The rows of a group lie close to one hidden flat surface of 10 dimensions, which may be shifted away from zero. Surfaces can cross.
In the rows, 128 means zero.
Known rows, each followed by its group:
[106 130 131 157 154 156 110 134 133  92 194 122 199 119 160  74 133 157]	Nid
[115  77 154 104 151 186 110 166  75 194 174 126  89 128  96 131 140 114]	goki
[ 68 132 139 137 174 156 164 151 139 133 126 137  87 156 119 120 147 120]	kuzim
[137 116 130 129 140  92 153 104 168 111 183 131 152  73 171  70 116 136]	pumus
[105 173 191  83 108  64 156 134 155  97  89 165  84 114 155 164  93 118]	pumus
[ 78 124 162 106 131 104 165 133  92 105 214 107 189  55 220  80  94 126]	goki
[169  81  57 186 138 141 122 139 129 195  74 157 155 113  77 163 152  80]	kuzim
[105 139 112 139 181 130 163 142 171  86 132 160  92 178 107  86 158 130]	kuzim
[ 65 145 191 158 122 123 167 165 183  97 172 159 142 138 107 130 132  86]	pumus
[111  85 110 156 115 188 131 160 115 145 130  40 128 170 100 107 120  98]	goki
[ 66 119 189 115 159 182 126 168 123 176 181 141  82 121 130 157 149 120]	Nid
[127 151 173 159 120 148 117 116 199  96 161  67 154 149  92  79  99 125]	pumus
[126 156 137 107 116 132 129 143 115 109  47  98 106 176 112 158 102 128]	pumus
[105 114 144 172 142 142 132  82 112 115  87 137 161 111 143 153  95 182]	goki
[139 131 118 123 149 174 134 162 128 165 103  89 122 124 132 149 136  91]	goki
[180 141 140 155 103  98  98  93 135 128  99 168 185  97 110 166 106 131]	pumus
[147  86 121 173 135 122 150 142 183 139 138 159 118 123  89 115 133  96]	pumus
[ 54 117  65 122 112 117 148 104  94 176 111 119 116 139 110 102 144 138]	kuzim
[136 109 109 127 170 197 112 205 130 149 117  93 158 110 149 116 137  95]	Nid
[145 160 122 123 177 161 115 159 144  99 112 135 146 143 131  96 137 134]	Nid
[119  29  88 181 141 121 158 115 140 144 149 155 104 121 114  94 138 139]	pumus
[182 163 108  83 135 131 104 166 164 159 192 185  86 146  78 121 204  78]	goki
[161 106 105 154 138 140 128 139 126 126 110 151 155 132  89 119 136 115]	goki
[166 150  74 126  98  80 141 129 171  72 135 109 122 176 114  69 149 104]	kuzim
[198  76 109 110 109 136 104 136 142 178 160 106  39 140 117 147 153 105]	kuzim
[189 109 104  71 109  91  99  99 115 162 145 151  70 115 136 130 141 144]	Nid
[159 145 142  87 123 106 129 118 123 117 101 101  88 119 167 149 111 134]	kuzim
[127  67 183 152 104 144  97 105 120 205  92 140  88 108  87 217  98 128]	pumus
[130 147 140  99 115 137 108 137 156 143 173 158  63 168  86 144 172 117]	goki
[164 139 156 143 144 146 109 133 131 139 139 124 149  92 153 169 127 106]	kuzim
[166 113 126  77 146 132  61 172 137  95 133 162  93 153 154  91 129 185]	Nid
[183  61 156 180 165 139 142 143 132 131 144 124 169  29 207 167 101  95]	kuzim
[134 164  97  96 131 113 161 157 127 111 108  93 149 117 166 105 130  96]	pumus
[135 117 151 113 136 119 134 161 119 114 168 194 127 137  90 105 137 111]	goki
[128 168 133  91 113 101 152 120 125 133 171 100 116 109 155 118 136 106]	Nid
[146  83 124 174 111 143 125 133  88 102 122 110 225 116 107 107  86 120]	goki
[169 144 128 141  87 147  57 101 135 163 179 135 136 161  62 162 165 115]	kuzim
[112 151 122 106 151 150 155 138 116 114 127  62 116 143 149  85 126 135]	Nid
[147 202 128  95 165 135 148 173 143 119 104 129 156 109 141 126 146  82]	Nid
[110 133 141 134 190 150 162 195 149 109  63 166 112 135 126 133 128 101]	Nid
[129 103 151 141  88 107 123  95 111 109 148  70 152 101 177 144  81 144]	kuzim
[128  89 116 109  85  85 161 132 151 105 169  80  57 147 159 101 125 113]	kuzim
[143 122 119 140 145 130 125 113 110 107 144 140 167 115 133  94 121 156]	goki
[151 115 123 158  71 114 115 133 131 134  85 117 157 139  94 167 105  91]	pumus
[172 183  66 122 169 166 133 148 172 112 111  75 133 163 118  79 172 107]	goki
[136  82 145 151  75 108  92  75 128 162 187 142 131 116 105 145 120 150]	pumus
[151 116 109 138 104 120 100 110 112  71 132  82 197 140 167  77  90 175]	Nid
[114 147 136  94 112 102 163 129 129 116 145 105 106 117 160 115 126 103]	Nid

New rows, each followed by its group:
[110 120  91 129 138 111 161 103 164 116 172  94 101 106 186  81 144 157]	goki
[ 67 168 103 120 123  94 177 167 147 130 103 151 126 142 106 118 156  73]	kuzim
[144 164 170 119 119 137 106 132 126 143 150 106 138 101 149 180 125 104]	kuzim
[153 120 144 151 114  69 136  83 199  75 134 148 138 118 120  81  90 148]	pumus
[118 113 139 120 131 147 156 180 123 123  88 101 105 164 105 125 106  87]	goki
[176 131 133 118 153 123 122 128 181 163 128 134 107  92 116 119 128 104]	pumus
[113 127 110 140 190 118 202  83 115 138 111 149  99  87 142 118 136 147]	Nid
[ 74 126 150 109 137 114 168 168 139 153 134 148  93 107 153 151 142  77]	kuzim
[133  94 132 132 143  96 125  93 112 107 183 212 136 102 124  94 129 175]	goki
[155 164 142 100  85 136 100 138 107 170 106  61 165 100 137 175 111  76]	pumus
[ 59 121 128 135  70 119 120 104  99 176 147 108 125 151  97 154 135 130]	kuzim
[138  81 134 181 143 102 190 156 223  92  78 139 116 136  90  94 100  88]	pumus
[119 185 191 120 146 184 124 153 124  97  67  43 126 165 138 170  96 127]	kuzim
[111 149 131 160 122 145 138 126 176 133 148 103 134 126 139 154 154 110]	goki
[118 204 166 134 120 110 131 123 133  95  95 142 189 128 129 164 121 107]	kuzim
[150 119 116 106 131 142 140 163 103 147 102  96 131 110 148 134 112  91]	goki
[152 224  85  67 165 137 169 124 143 117 159  58 115 148 135  59 175 105]	Nid
[190 172  76 144  78  72 117 133 113 105  77 179 219 112 127 164 145  82]	pumus
[116 125  81 141 124 151 129 116  90 112 154  61 177 148 147  80 127 146]	pumus
[136 114 128 118 100 127 135 153  94  80 136  96 155 171 102  75  89 121]	goki
[ 93 111  98 136 149 165 154 184  97 164 117 115 140 124 135 148 155  74]	pumus
[149 138  98 135  88 102 144 129 157  97 117  86 144 145 141 107 121 112]	goki
[179 105  87 154  88  88 110 108 132 162 115 150 165  93 121 161 138  87]	kuzim
[174 137 114  94 134 152  86 142 128 137  93 123  89 175  95 129 138 147]	Nid
[ 84  82 152 110 172 190 136 189  95 154  86  70 100 113 179 134  96 134]	Nid
[ 78  98 137 144 115 105 139  99 113 141  99 164  91 139 109 156 125 154]	kuzim
[101 131 150 127 153 147 140 129 135 116 143 115 108 135 139 123 131 137]	kuzim
[134 109 129 149 141 166 106 122 149 134 143 137  73 186  71 135 153 143]	kuzim
[113 120 119  94 161 146 106 104  94 216 152 149  80  98 128 151 167 152]	kuzim
[ 54 146 118 124  81  55 149  81 116 116  83 183 101 170  89 134 121 170]	kuzim
[153 118  73 128 108 130 118 116 117 175 113  86 135 139 113 130 144  98]	kuzim
[105 107 149 137 150 109 165 147 140 113 125 190 102 122 124 130 129 129]	goki
[143 123 130 107 127 108 125  83 136  83 189  80  86 143 173  76 115 182]	kuzim
[130 211 168 142 132 136 106 106 172  61 140 114 187 159  97  93 122 150]	pumus
[142  88 104 156 156 106 145  83 123 137 151 197 124  97 121 112 139 169]	Nid
[163 131 117 129 107  92 112  67 126 116 151  81 185  78 170  90  86 164]	pumus
[122  54 156 205  86 111 153 121 213 104 159 116 125 150  74  93  96 101]	pumus
[151 177 150 106 105 121 131 180 193 131 114 134  98 169  66 150 150  50]	pumus
[103 131 163  97 114  97 123  83 127 109 129 149  66 144 124 127 110 185]	pumus
[154 132 119 135 125 155 113 133 138 127 120  94 104 171  91 135 139 117]	kuzim
[159 111 113 172 161 144 121  99 148 104 160 146 128 141 111  97 149 160]	kuzim
[182 181 102  59 135  91 126 129 107 135  63 127 121  98 171 138 119 117]	pumus
[151 145 130 125 171 143  98 137 152 138 179 221 133 113 105 128 173 139]	Nid
[123 107 144 135 109  81 176 127 156  78  45 109 102 145 135 123  65 132]	pumus
[127 133 141 159 105 141 108 148 134  99 144 107 200 128 134 118 113 119]	Nid
[ 69  82 160 144 157 129 173 162 141 120 135 185  90 108 154 134 120 129]	Nid
[176 146 101  97 175 138 129 151  84 128 124 130 188  83 156  75 121 125]	goki
[158 136 112 115 147 101 114  70 113 108 124 146 122 116 158 112 122 193]	kuzim
[165  83  80 156 178 135 145 112 128 120 150  89 153  86 184  73 130 146]	kuzim
[ 92  82 110 190 114 127 154 138 134 142 118 128 160 122 111 135 130  95]	kuzim
[104 164 177 126 173 166 119 135 117 110 141 178 124 149  86 129 138 152]	goki
[141  82 108 119 144 176  77 156 106 143 152  84 149 111 168  96 117 158]	Nid
[153 134  62  99 167 108 143  70 161 109  98 101  36 146 178  83 148 214]	goki
[177 186 130 129  74 118  68 134 127 152 132 167 173 144  69 188 163  85]	pumus
[147  94 101 145 127 100 128  82 118 133 144 119 171  83 157  98 105 156]	pumus
[146 140 171 105 129 101 135 123 204 115 156 136  67 139 104  96 126 126]	pumus
[133  86 117 151 131 138 111 159 139  80  98 131 138 158 126 100 105 150]	Nid
[102 114 138 115  80 106 133 127 130 135 170 153  80 156 104 149 143 117]	pumus
[114  90 118 138 106 135 134 129 124 169 143  99 108 128 121 143 136 108]	kuzim
